There are 4 ways to turn a row about zero (a turn may also mirror it). The second row of each pair is the first, turned, with some noise. The first 28 pairs use one turn. New pairs use 2 turns, one after the other, and a turn may come again.
Some pairs, each with its turns in order after it:
[25 -5  7 -1 12 14]
[-17  23  -4   5 -15 -11] : (1)

[-29   0   0  -7 -25  11]
[ -8  -2 -16  14  27 -28] : (2)

[-53  14   0  -9 -42  53]
[ 40 -31 -13  40  31  44] : (0)

[-1  7 -4 23 -2  3]
[  4  12  -1  24 -12  -8] : (2)

[ 36  57 -21 -28  46  15]
[-19  45 -44  16  39 -46] : (1)

[ 42 -58   0  -4 -15 -26]
[ 11   4  43 -16 -51 -32] : (1)

[  8   2 -23 -45  14 -26]
[-10   5 -26 -29   2  37] : (2)

[-42   4 -10  44 -15  40]
[  5 -32 -20   2  66   3] : (3)

[-31  14  -5 -54  26  -2]
[ -4  15  14 -32  60   0] : (1)

[  0  -2 -24  48  19  -2]
[  0 -29  -9  42  10   1] : (3)

[  0  -6 -15   1  14  20]
[-26   2   6   6   4  -5] : (1)

[-16  41 -12  22  19  18]
[ 10 -39 -18  16 -33   0] : (0)

[  1  44  -5 -38  30 -19]
[-8 24  7 -9 29 58] : (2)

[ 20 -15   7  -6  46  -4]
[ 20   3  17 -36 -19  16] : (2)

[ 14 -34  -8 -10   6  -3]
[  5   4 -18  -2 -20 -18] : (3)

[ 27 -19 -11   9  28 -16]
[  5 -16  -7  25 -38 -10] : (3)

[  0  29 -38 -15  12 -44]
[ 27 -14  -3   1  41 -39] : (1)

[-15  -1  -1   0 -45 -14]
[ -4  20 -20  17  19  25] : (0)

[ 58 -24  17 -20   8 -51]
[  9  21  -3   5 -77  13] : (3)

[  6  -5  -9  -5 -38  -6]
[ -2  19 -17  13  19   6] : (0)

[-4 12 50 33 10 20]
[-27 -39  34   7  -7  25] : (0)

[  0 -58 -21  -1  -7   5]
[-29 -24  44  -9 -22 -13] : (1)

[ -2   6 -22  18  25  18]
[ 13  41  -3 -13  -4 -10] : (2)

[  0  58  16 -14  -5  -2]
[-24  18  16  24  21  34] : (2)

[-10  48   8  11 -10   1]
[-13 -32 -33  16 -12  14] : (0)

[ 30 -36  42  12  -7 -16]
[-46  21  37  -6  18   7] : (0)

[-45   4  40 -23 -58   4]
[ 23  43  -3 -50  46  24] : (3)

[  6 -13  58  -1  22  36]
[ 27 -44   4 -52 -13  -4] : (3)

New pairs. What belongs after each?
[ 35 -47 -11   2 -27 -21]
[12 24 20 29 29 40] : (0) (2)

[ 58  20  26 -32 -26   9]
[  7 -33   2   8  52 -39] : (2) (2)

[-13  -1  -2  -4 -22  17]
[16 -7 15 14 11  5] : (2) (1)

[-4 32 48  3  5 34]
[-40 -20 -44   4  28 -11] : (1) (1)

[ 30  -4  -1 -47   0   0]
[ -2  -1 -36 -39   0   7] : (1) (0)

[ -7 -31   4   0  -6  19]
[ -7 -19   5  -1  21 -16] : (1) (2)

[ -3 -34  10   6 -11  -2]
[-13 -23  18   9   4 -11] : (1) (2)

[ 58  33 -18   0   9 -48]
[-11  -7   0  58  25 -57] : (3) (2)

[  4 -10 -12  13   9  22]
[-13 -14  -7  14  -2  23] : (2) (2)

[ 25 -15 -18   5  -7 -44]
[ 25 -16 -25  -6  39  -3] : (0) (1)

[  4   0  16   4 -28  25]
[-14  18  10  -8 -18  32] : (2) (0)

[-10  -5   4  19  48 -12]
[ 13 -36  19   4 -36 -17] : (3) (2)

[-18   2 -20   7  10  23]
[-28  16   9  10  10 -14] : (0) (0)

[  9 -24 -22   4   6 -24]
[ -5  -4 -23  26   3  26] : (3) (3)

[ -7  23  14 -24   3 -23]
[ 21 -24  30   9  -9  -3] : (2) (0)

[ -5 -20 -58   6   7  -2]
[-48  28   0  24  -3  -4] : (2) (3)

[  8  24  -9  44 -29  58]
[ 39 -41 -39  42   9  10] : (0) (3)

[ -4  22  10 -13 -13   4]
[-12   3  -2  -8  13 -21] : (1) (1)

[  2 -38 -42  -8 -29  -3]
[ 13 -47  15  -9  15 -39] : (2) (1)

[-17  -4  23  41  -9   4]
[ 15 -14 -14  17 -25  33] : (2) (3)

[ 8  7 58 22  7  5]
[-20  -3  27 -20  -6  50] : (0) (1)

[-43  15  18  -4  34  16]
[  1  52  27 -11  -9  13] : (3) (1)

[ -6   0 -27  16  20  37]
[  4 -29   6  15 -43   1] : (0) (2)

[20 -1 11 43 24 31]
[-27  27  27  10   3  40] : (0) (0)

[-12  11 -10   7   9 -26]
[  7 -27  -9  -5   5  22] : (3) (3)

[ -4 -29  58  20 -23   8]
[-42  19  -2 -17  -9 -54] : (3) (1)

[ -3  16  46 -26  22  19]
[ -3 -33  33 -38   7  19] : (2) (0)

[ 37  -1  18  13  -4 -11]
[-24   5 -16  -2   1 -33] : (3) (2)

[-16   6   2  -3 -19  58]
[ 34   9   1 -45 -14   1] : (3) (0)

[ -7  -2 -11   3 -50   5]
[20  7 -3 43 20 -2] : (2) (3)

[-40 -32 -25  -1  -8  10]
[ 24  15  10  36  19 -25] : (3) (1)

[-32  -4 -36 -23 -36 -34]
[-19  -7  -5  48  16 -46] : (2) (3)

[ 22 -51  26   9   5 -12]
[ 22   8 -27 -29 -25  30] : (1) (1)

[  9   6  15 -41  -3  26]
[  8  -2 -25 -36  21  22] : (3) (0)

[ 18  30  36   0  -5 -20]
[-42  26   2   6 -25  16] : (1) (2)

[  2 -18  45   2  31   5]
[ -1  24 -26 -26 -37  -4] : (3) (3)

[ -5  -8  -9 -11 -33   7]
[ 25   4 -29  -3   5  -1] : (2) (2)

[ -8 -34  12  22 -10  -2]
[  4 -31 -10  -4 -28  11] : (2) (2)

[  4 -37 -33 -58   1   2]
[ 70 -12 -19  -4  20 -22] : (3) (1)

[-53 -14  -7   6  -8  -4]
[ 23 -29 -11 -25  -4 -30] : (1) (3)

[ -2   3  24  19  30 -15]
[ 6 -2 -1  4 35 29] : (0) (0)

[  0  12  -7 -33  22 -14]
[-19  24   6 -21  19 -12] : (2) (2)

[  2 -33  -1 -25   7  37]
[18 50 10 10 -7 -9] : (0) (1)

[-3 31  1 10 -4 -3]
[12 16 19 17  3 -7] : (2) (2)

[-25 -38   3  -6   3 -42]
[-39  -8  24 -40   4  16] : (0) (3)

[  1 -57   0   9 -17  12]
[  1 -32 -41 -11 -18  15] : (2) (2)

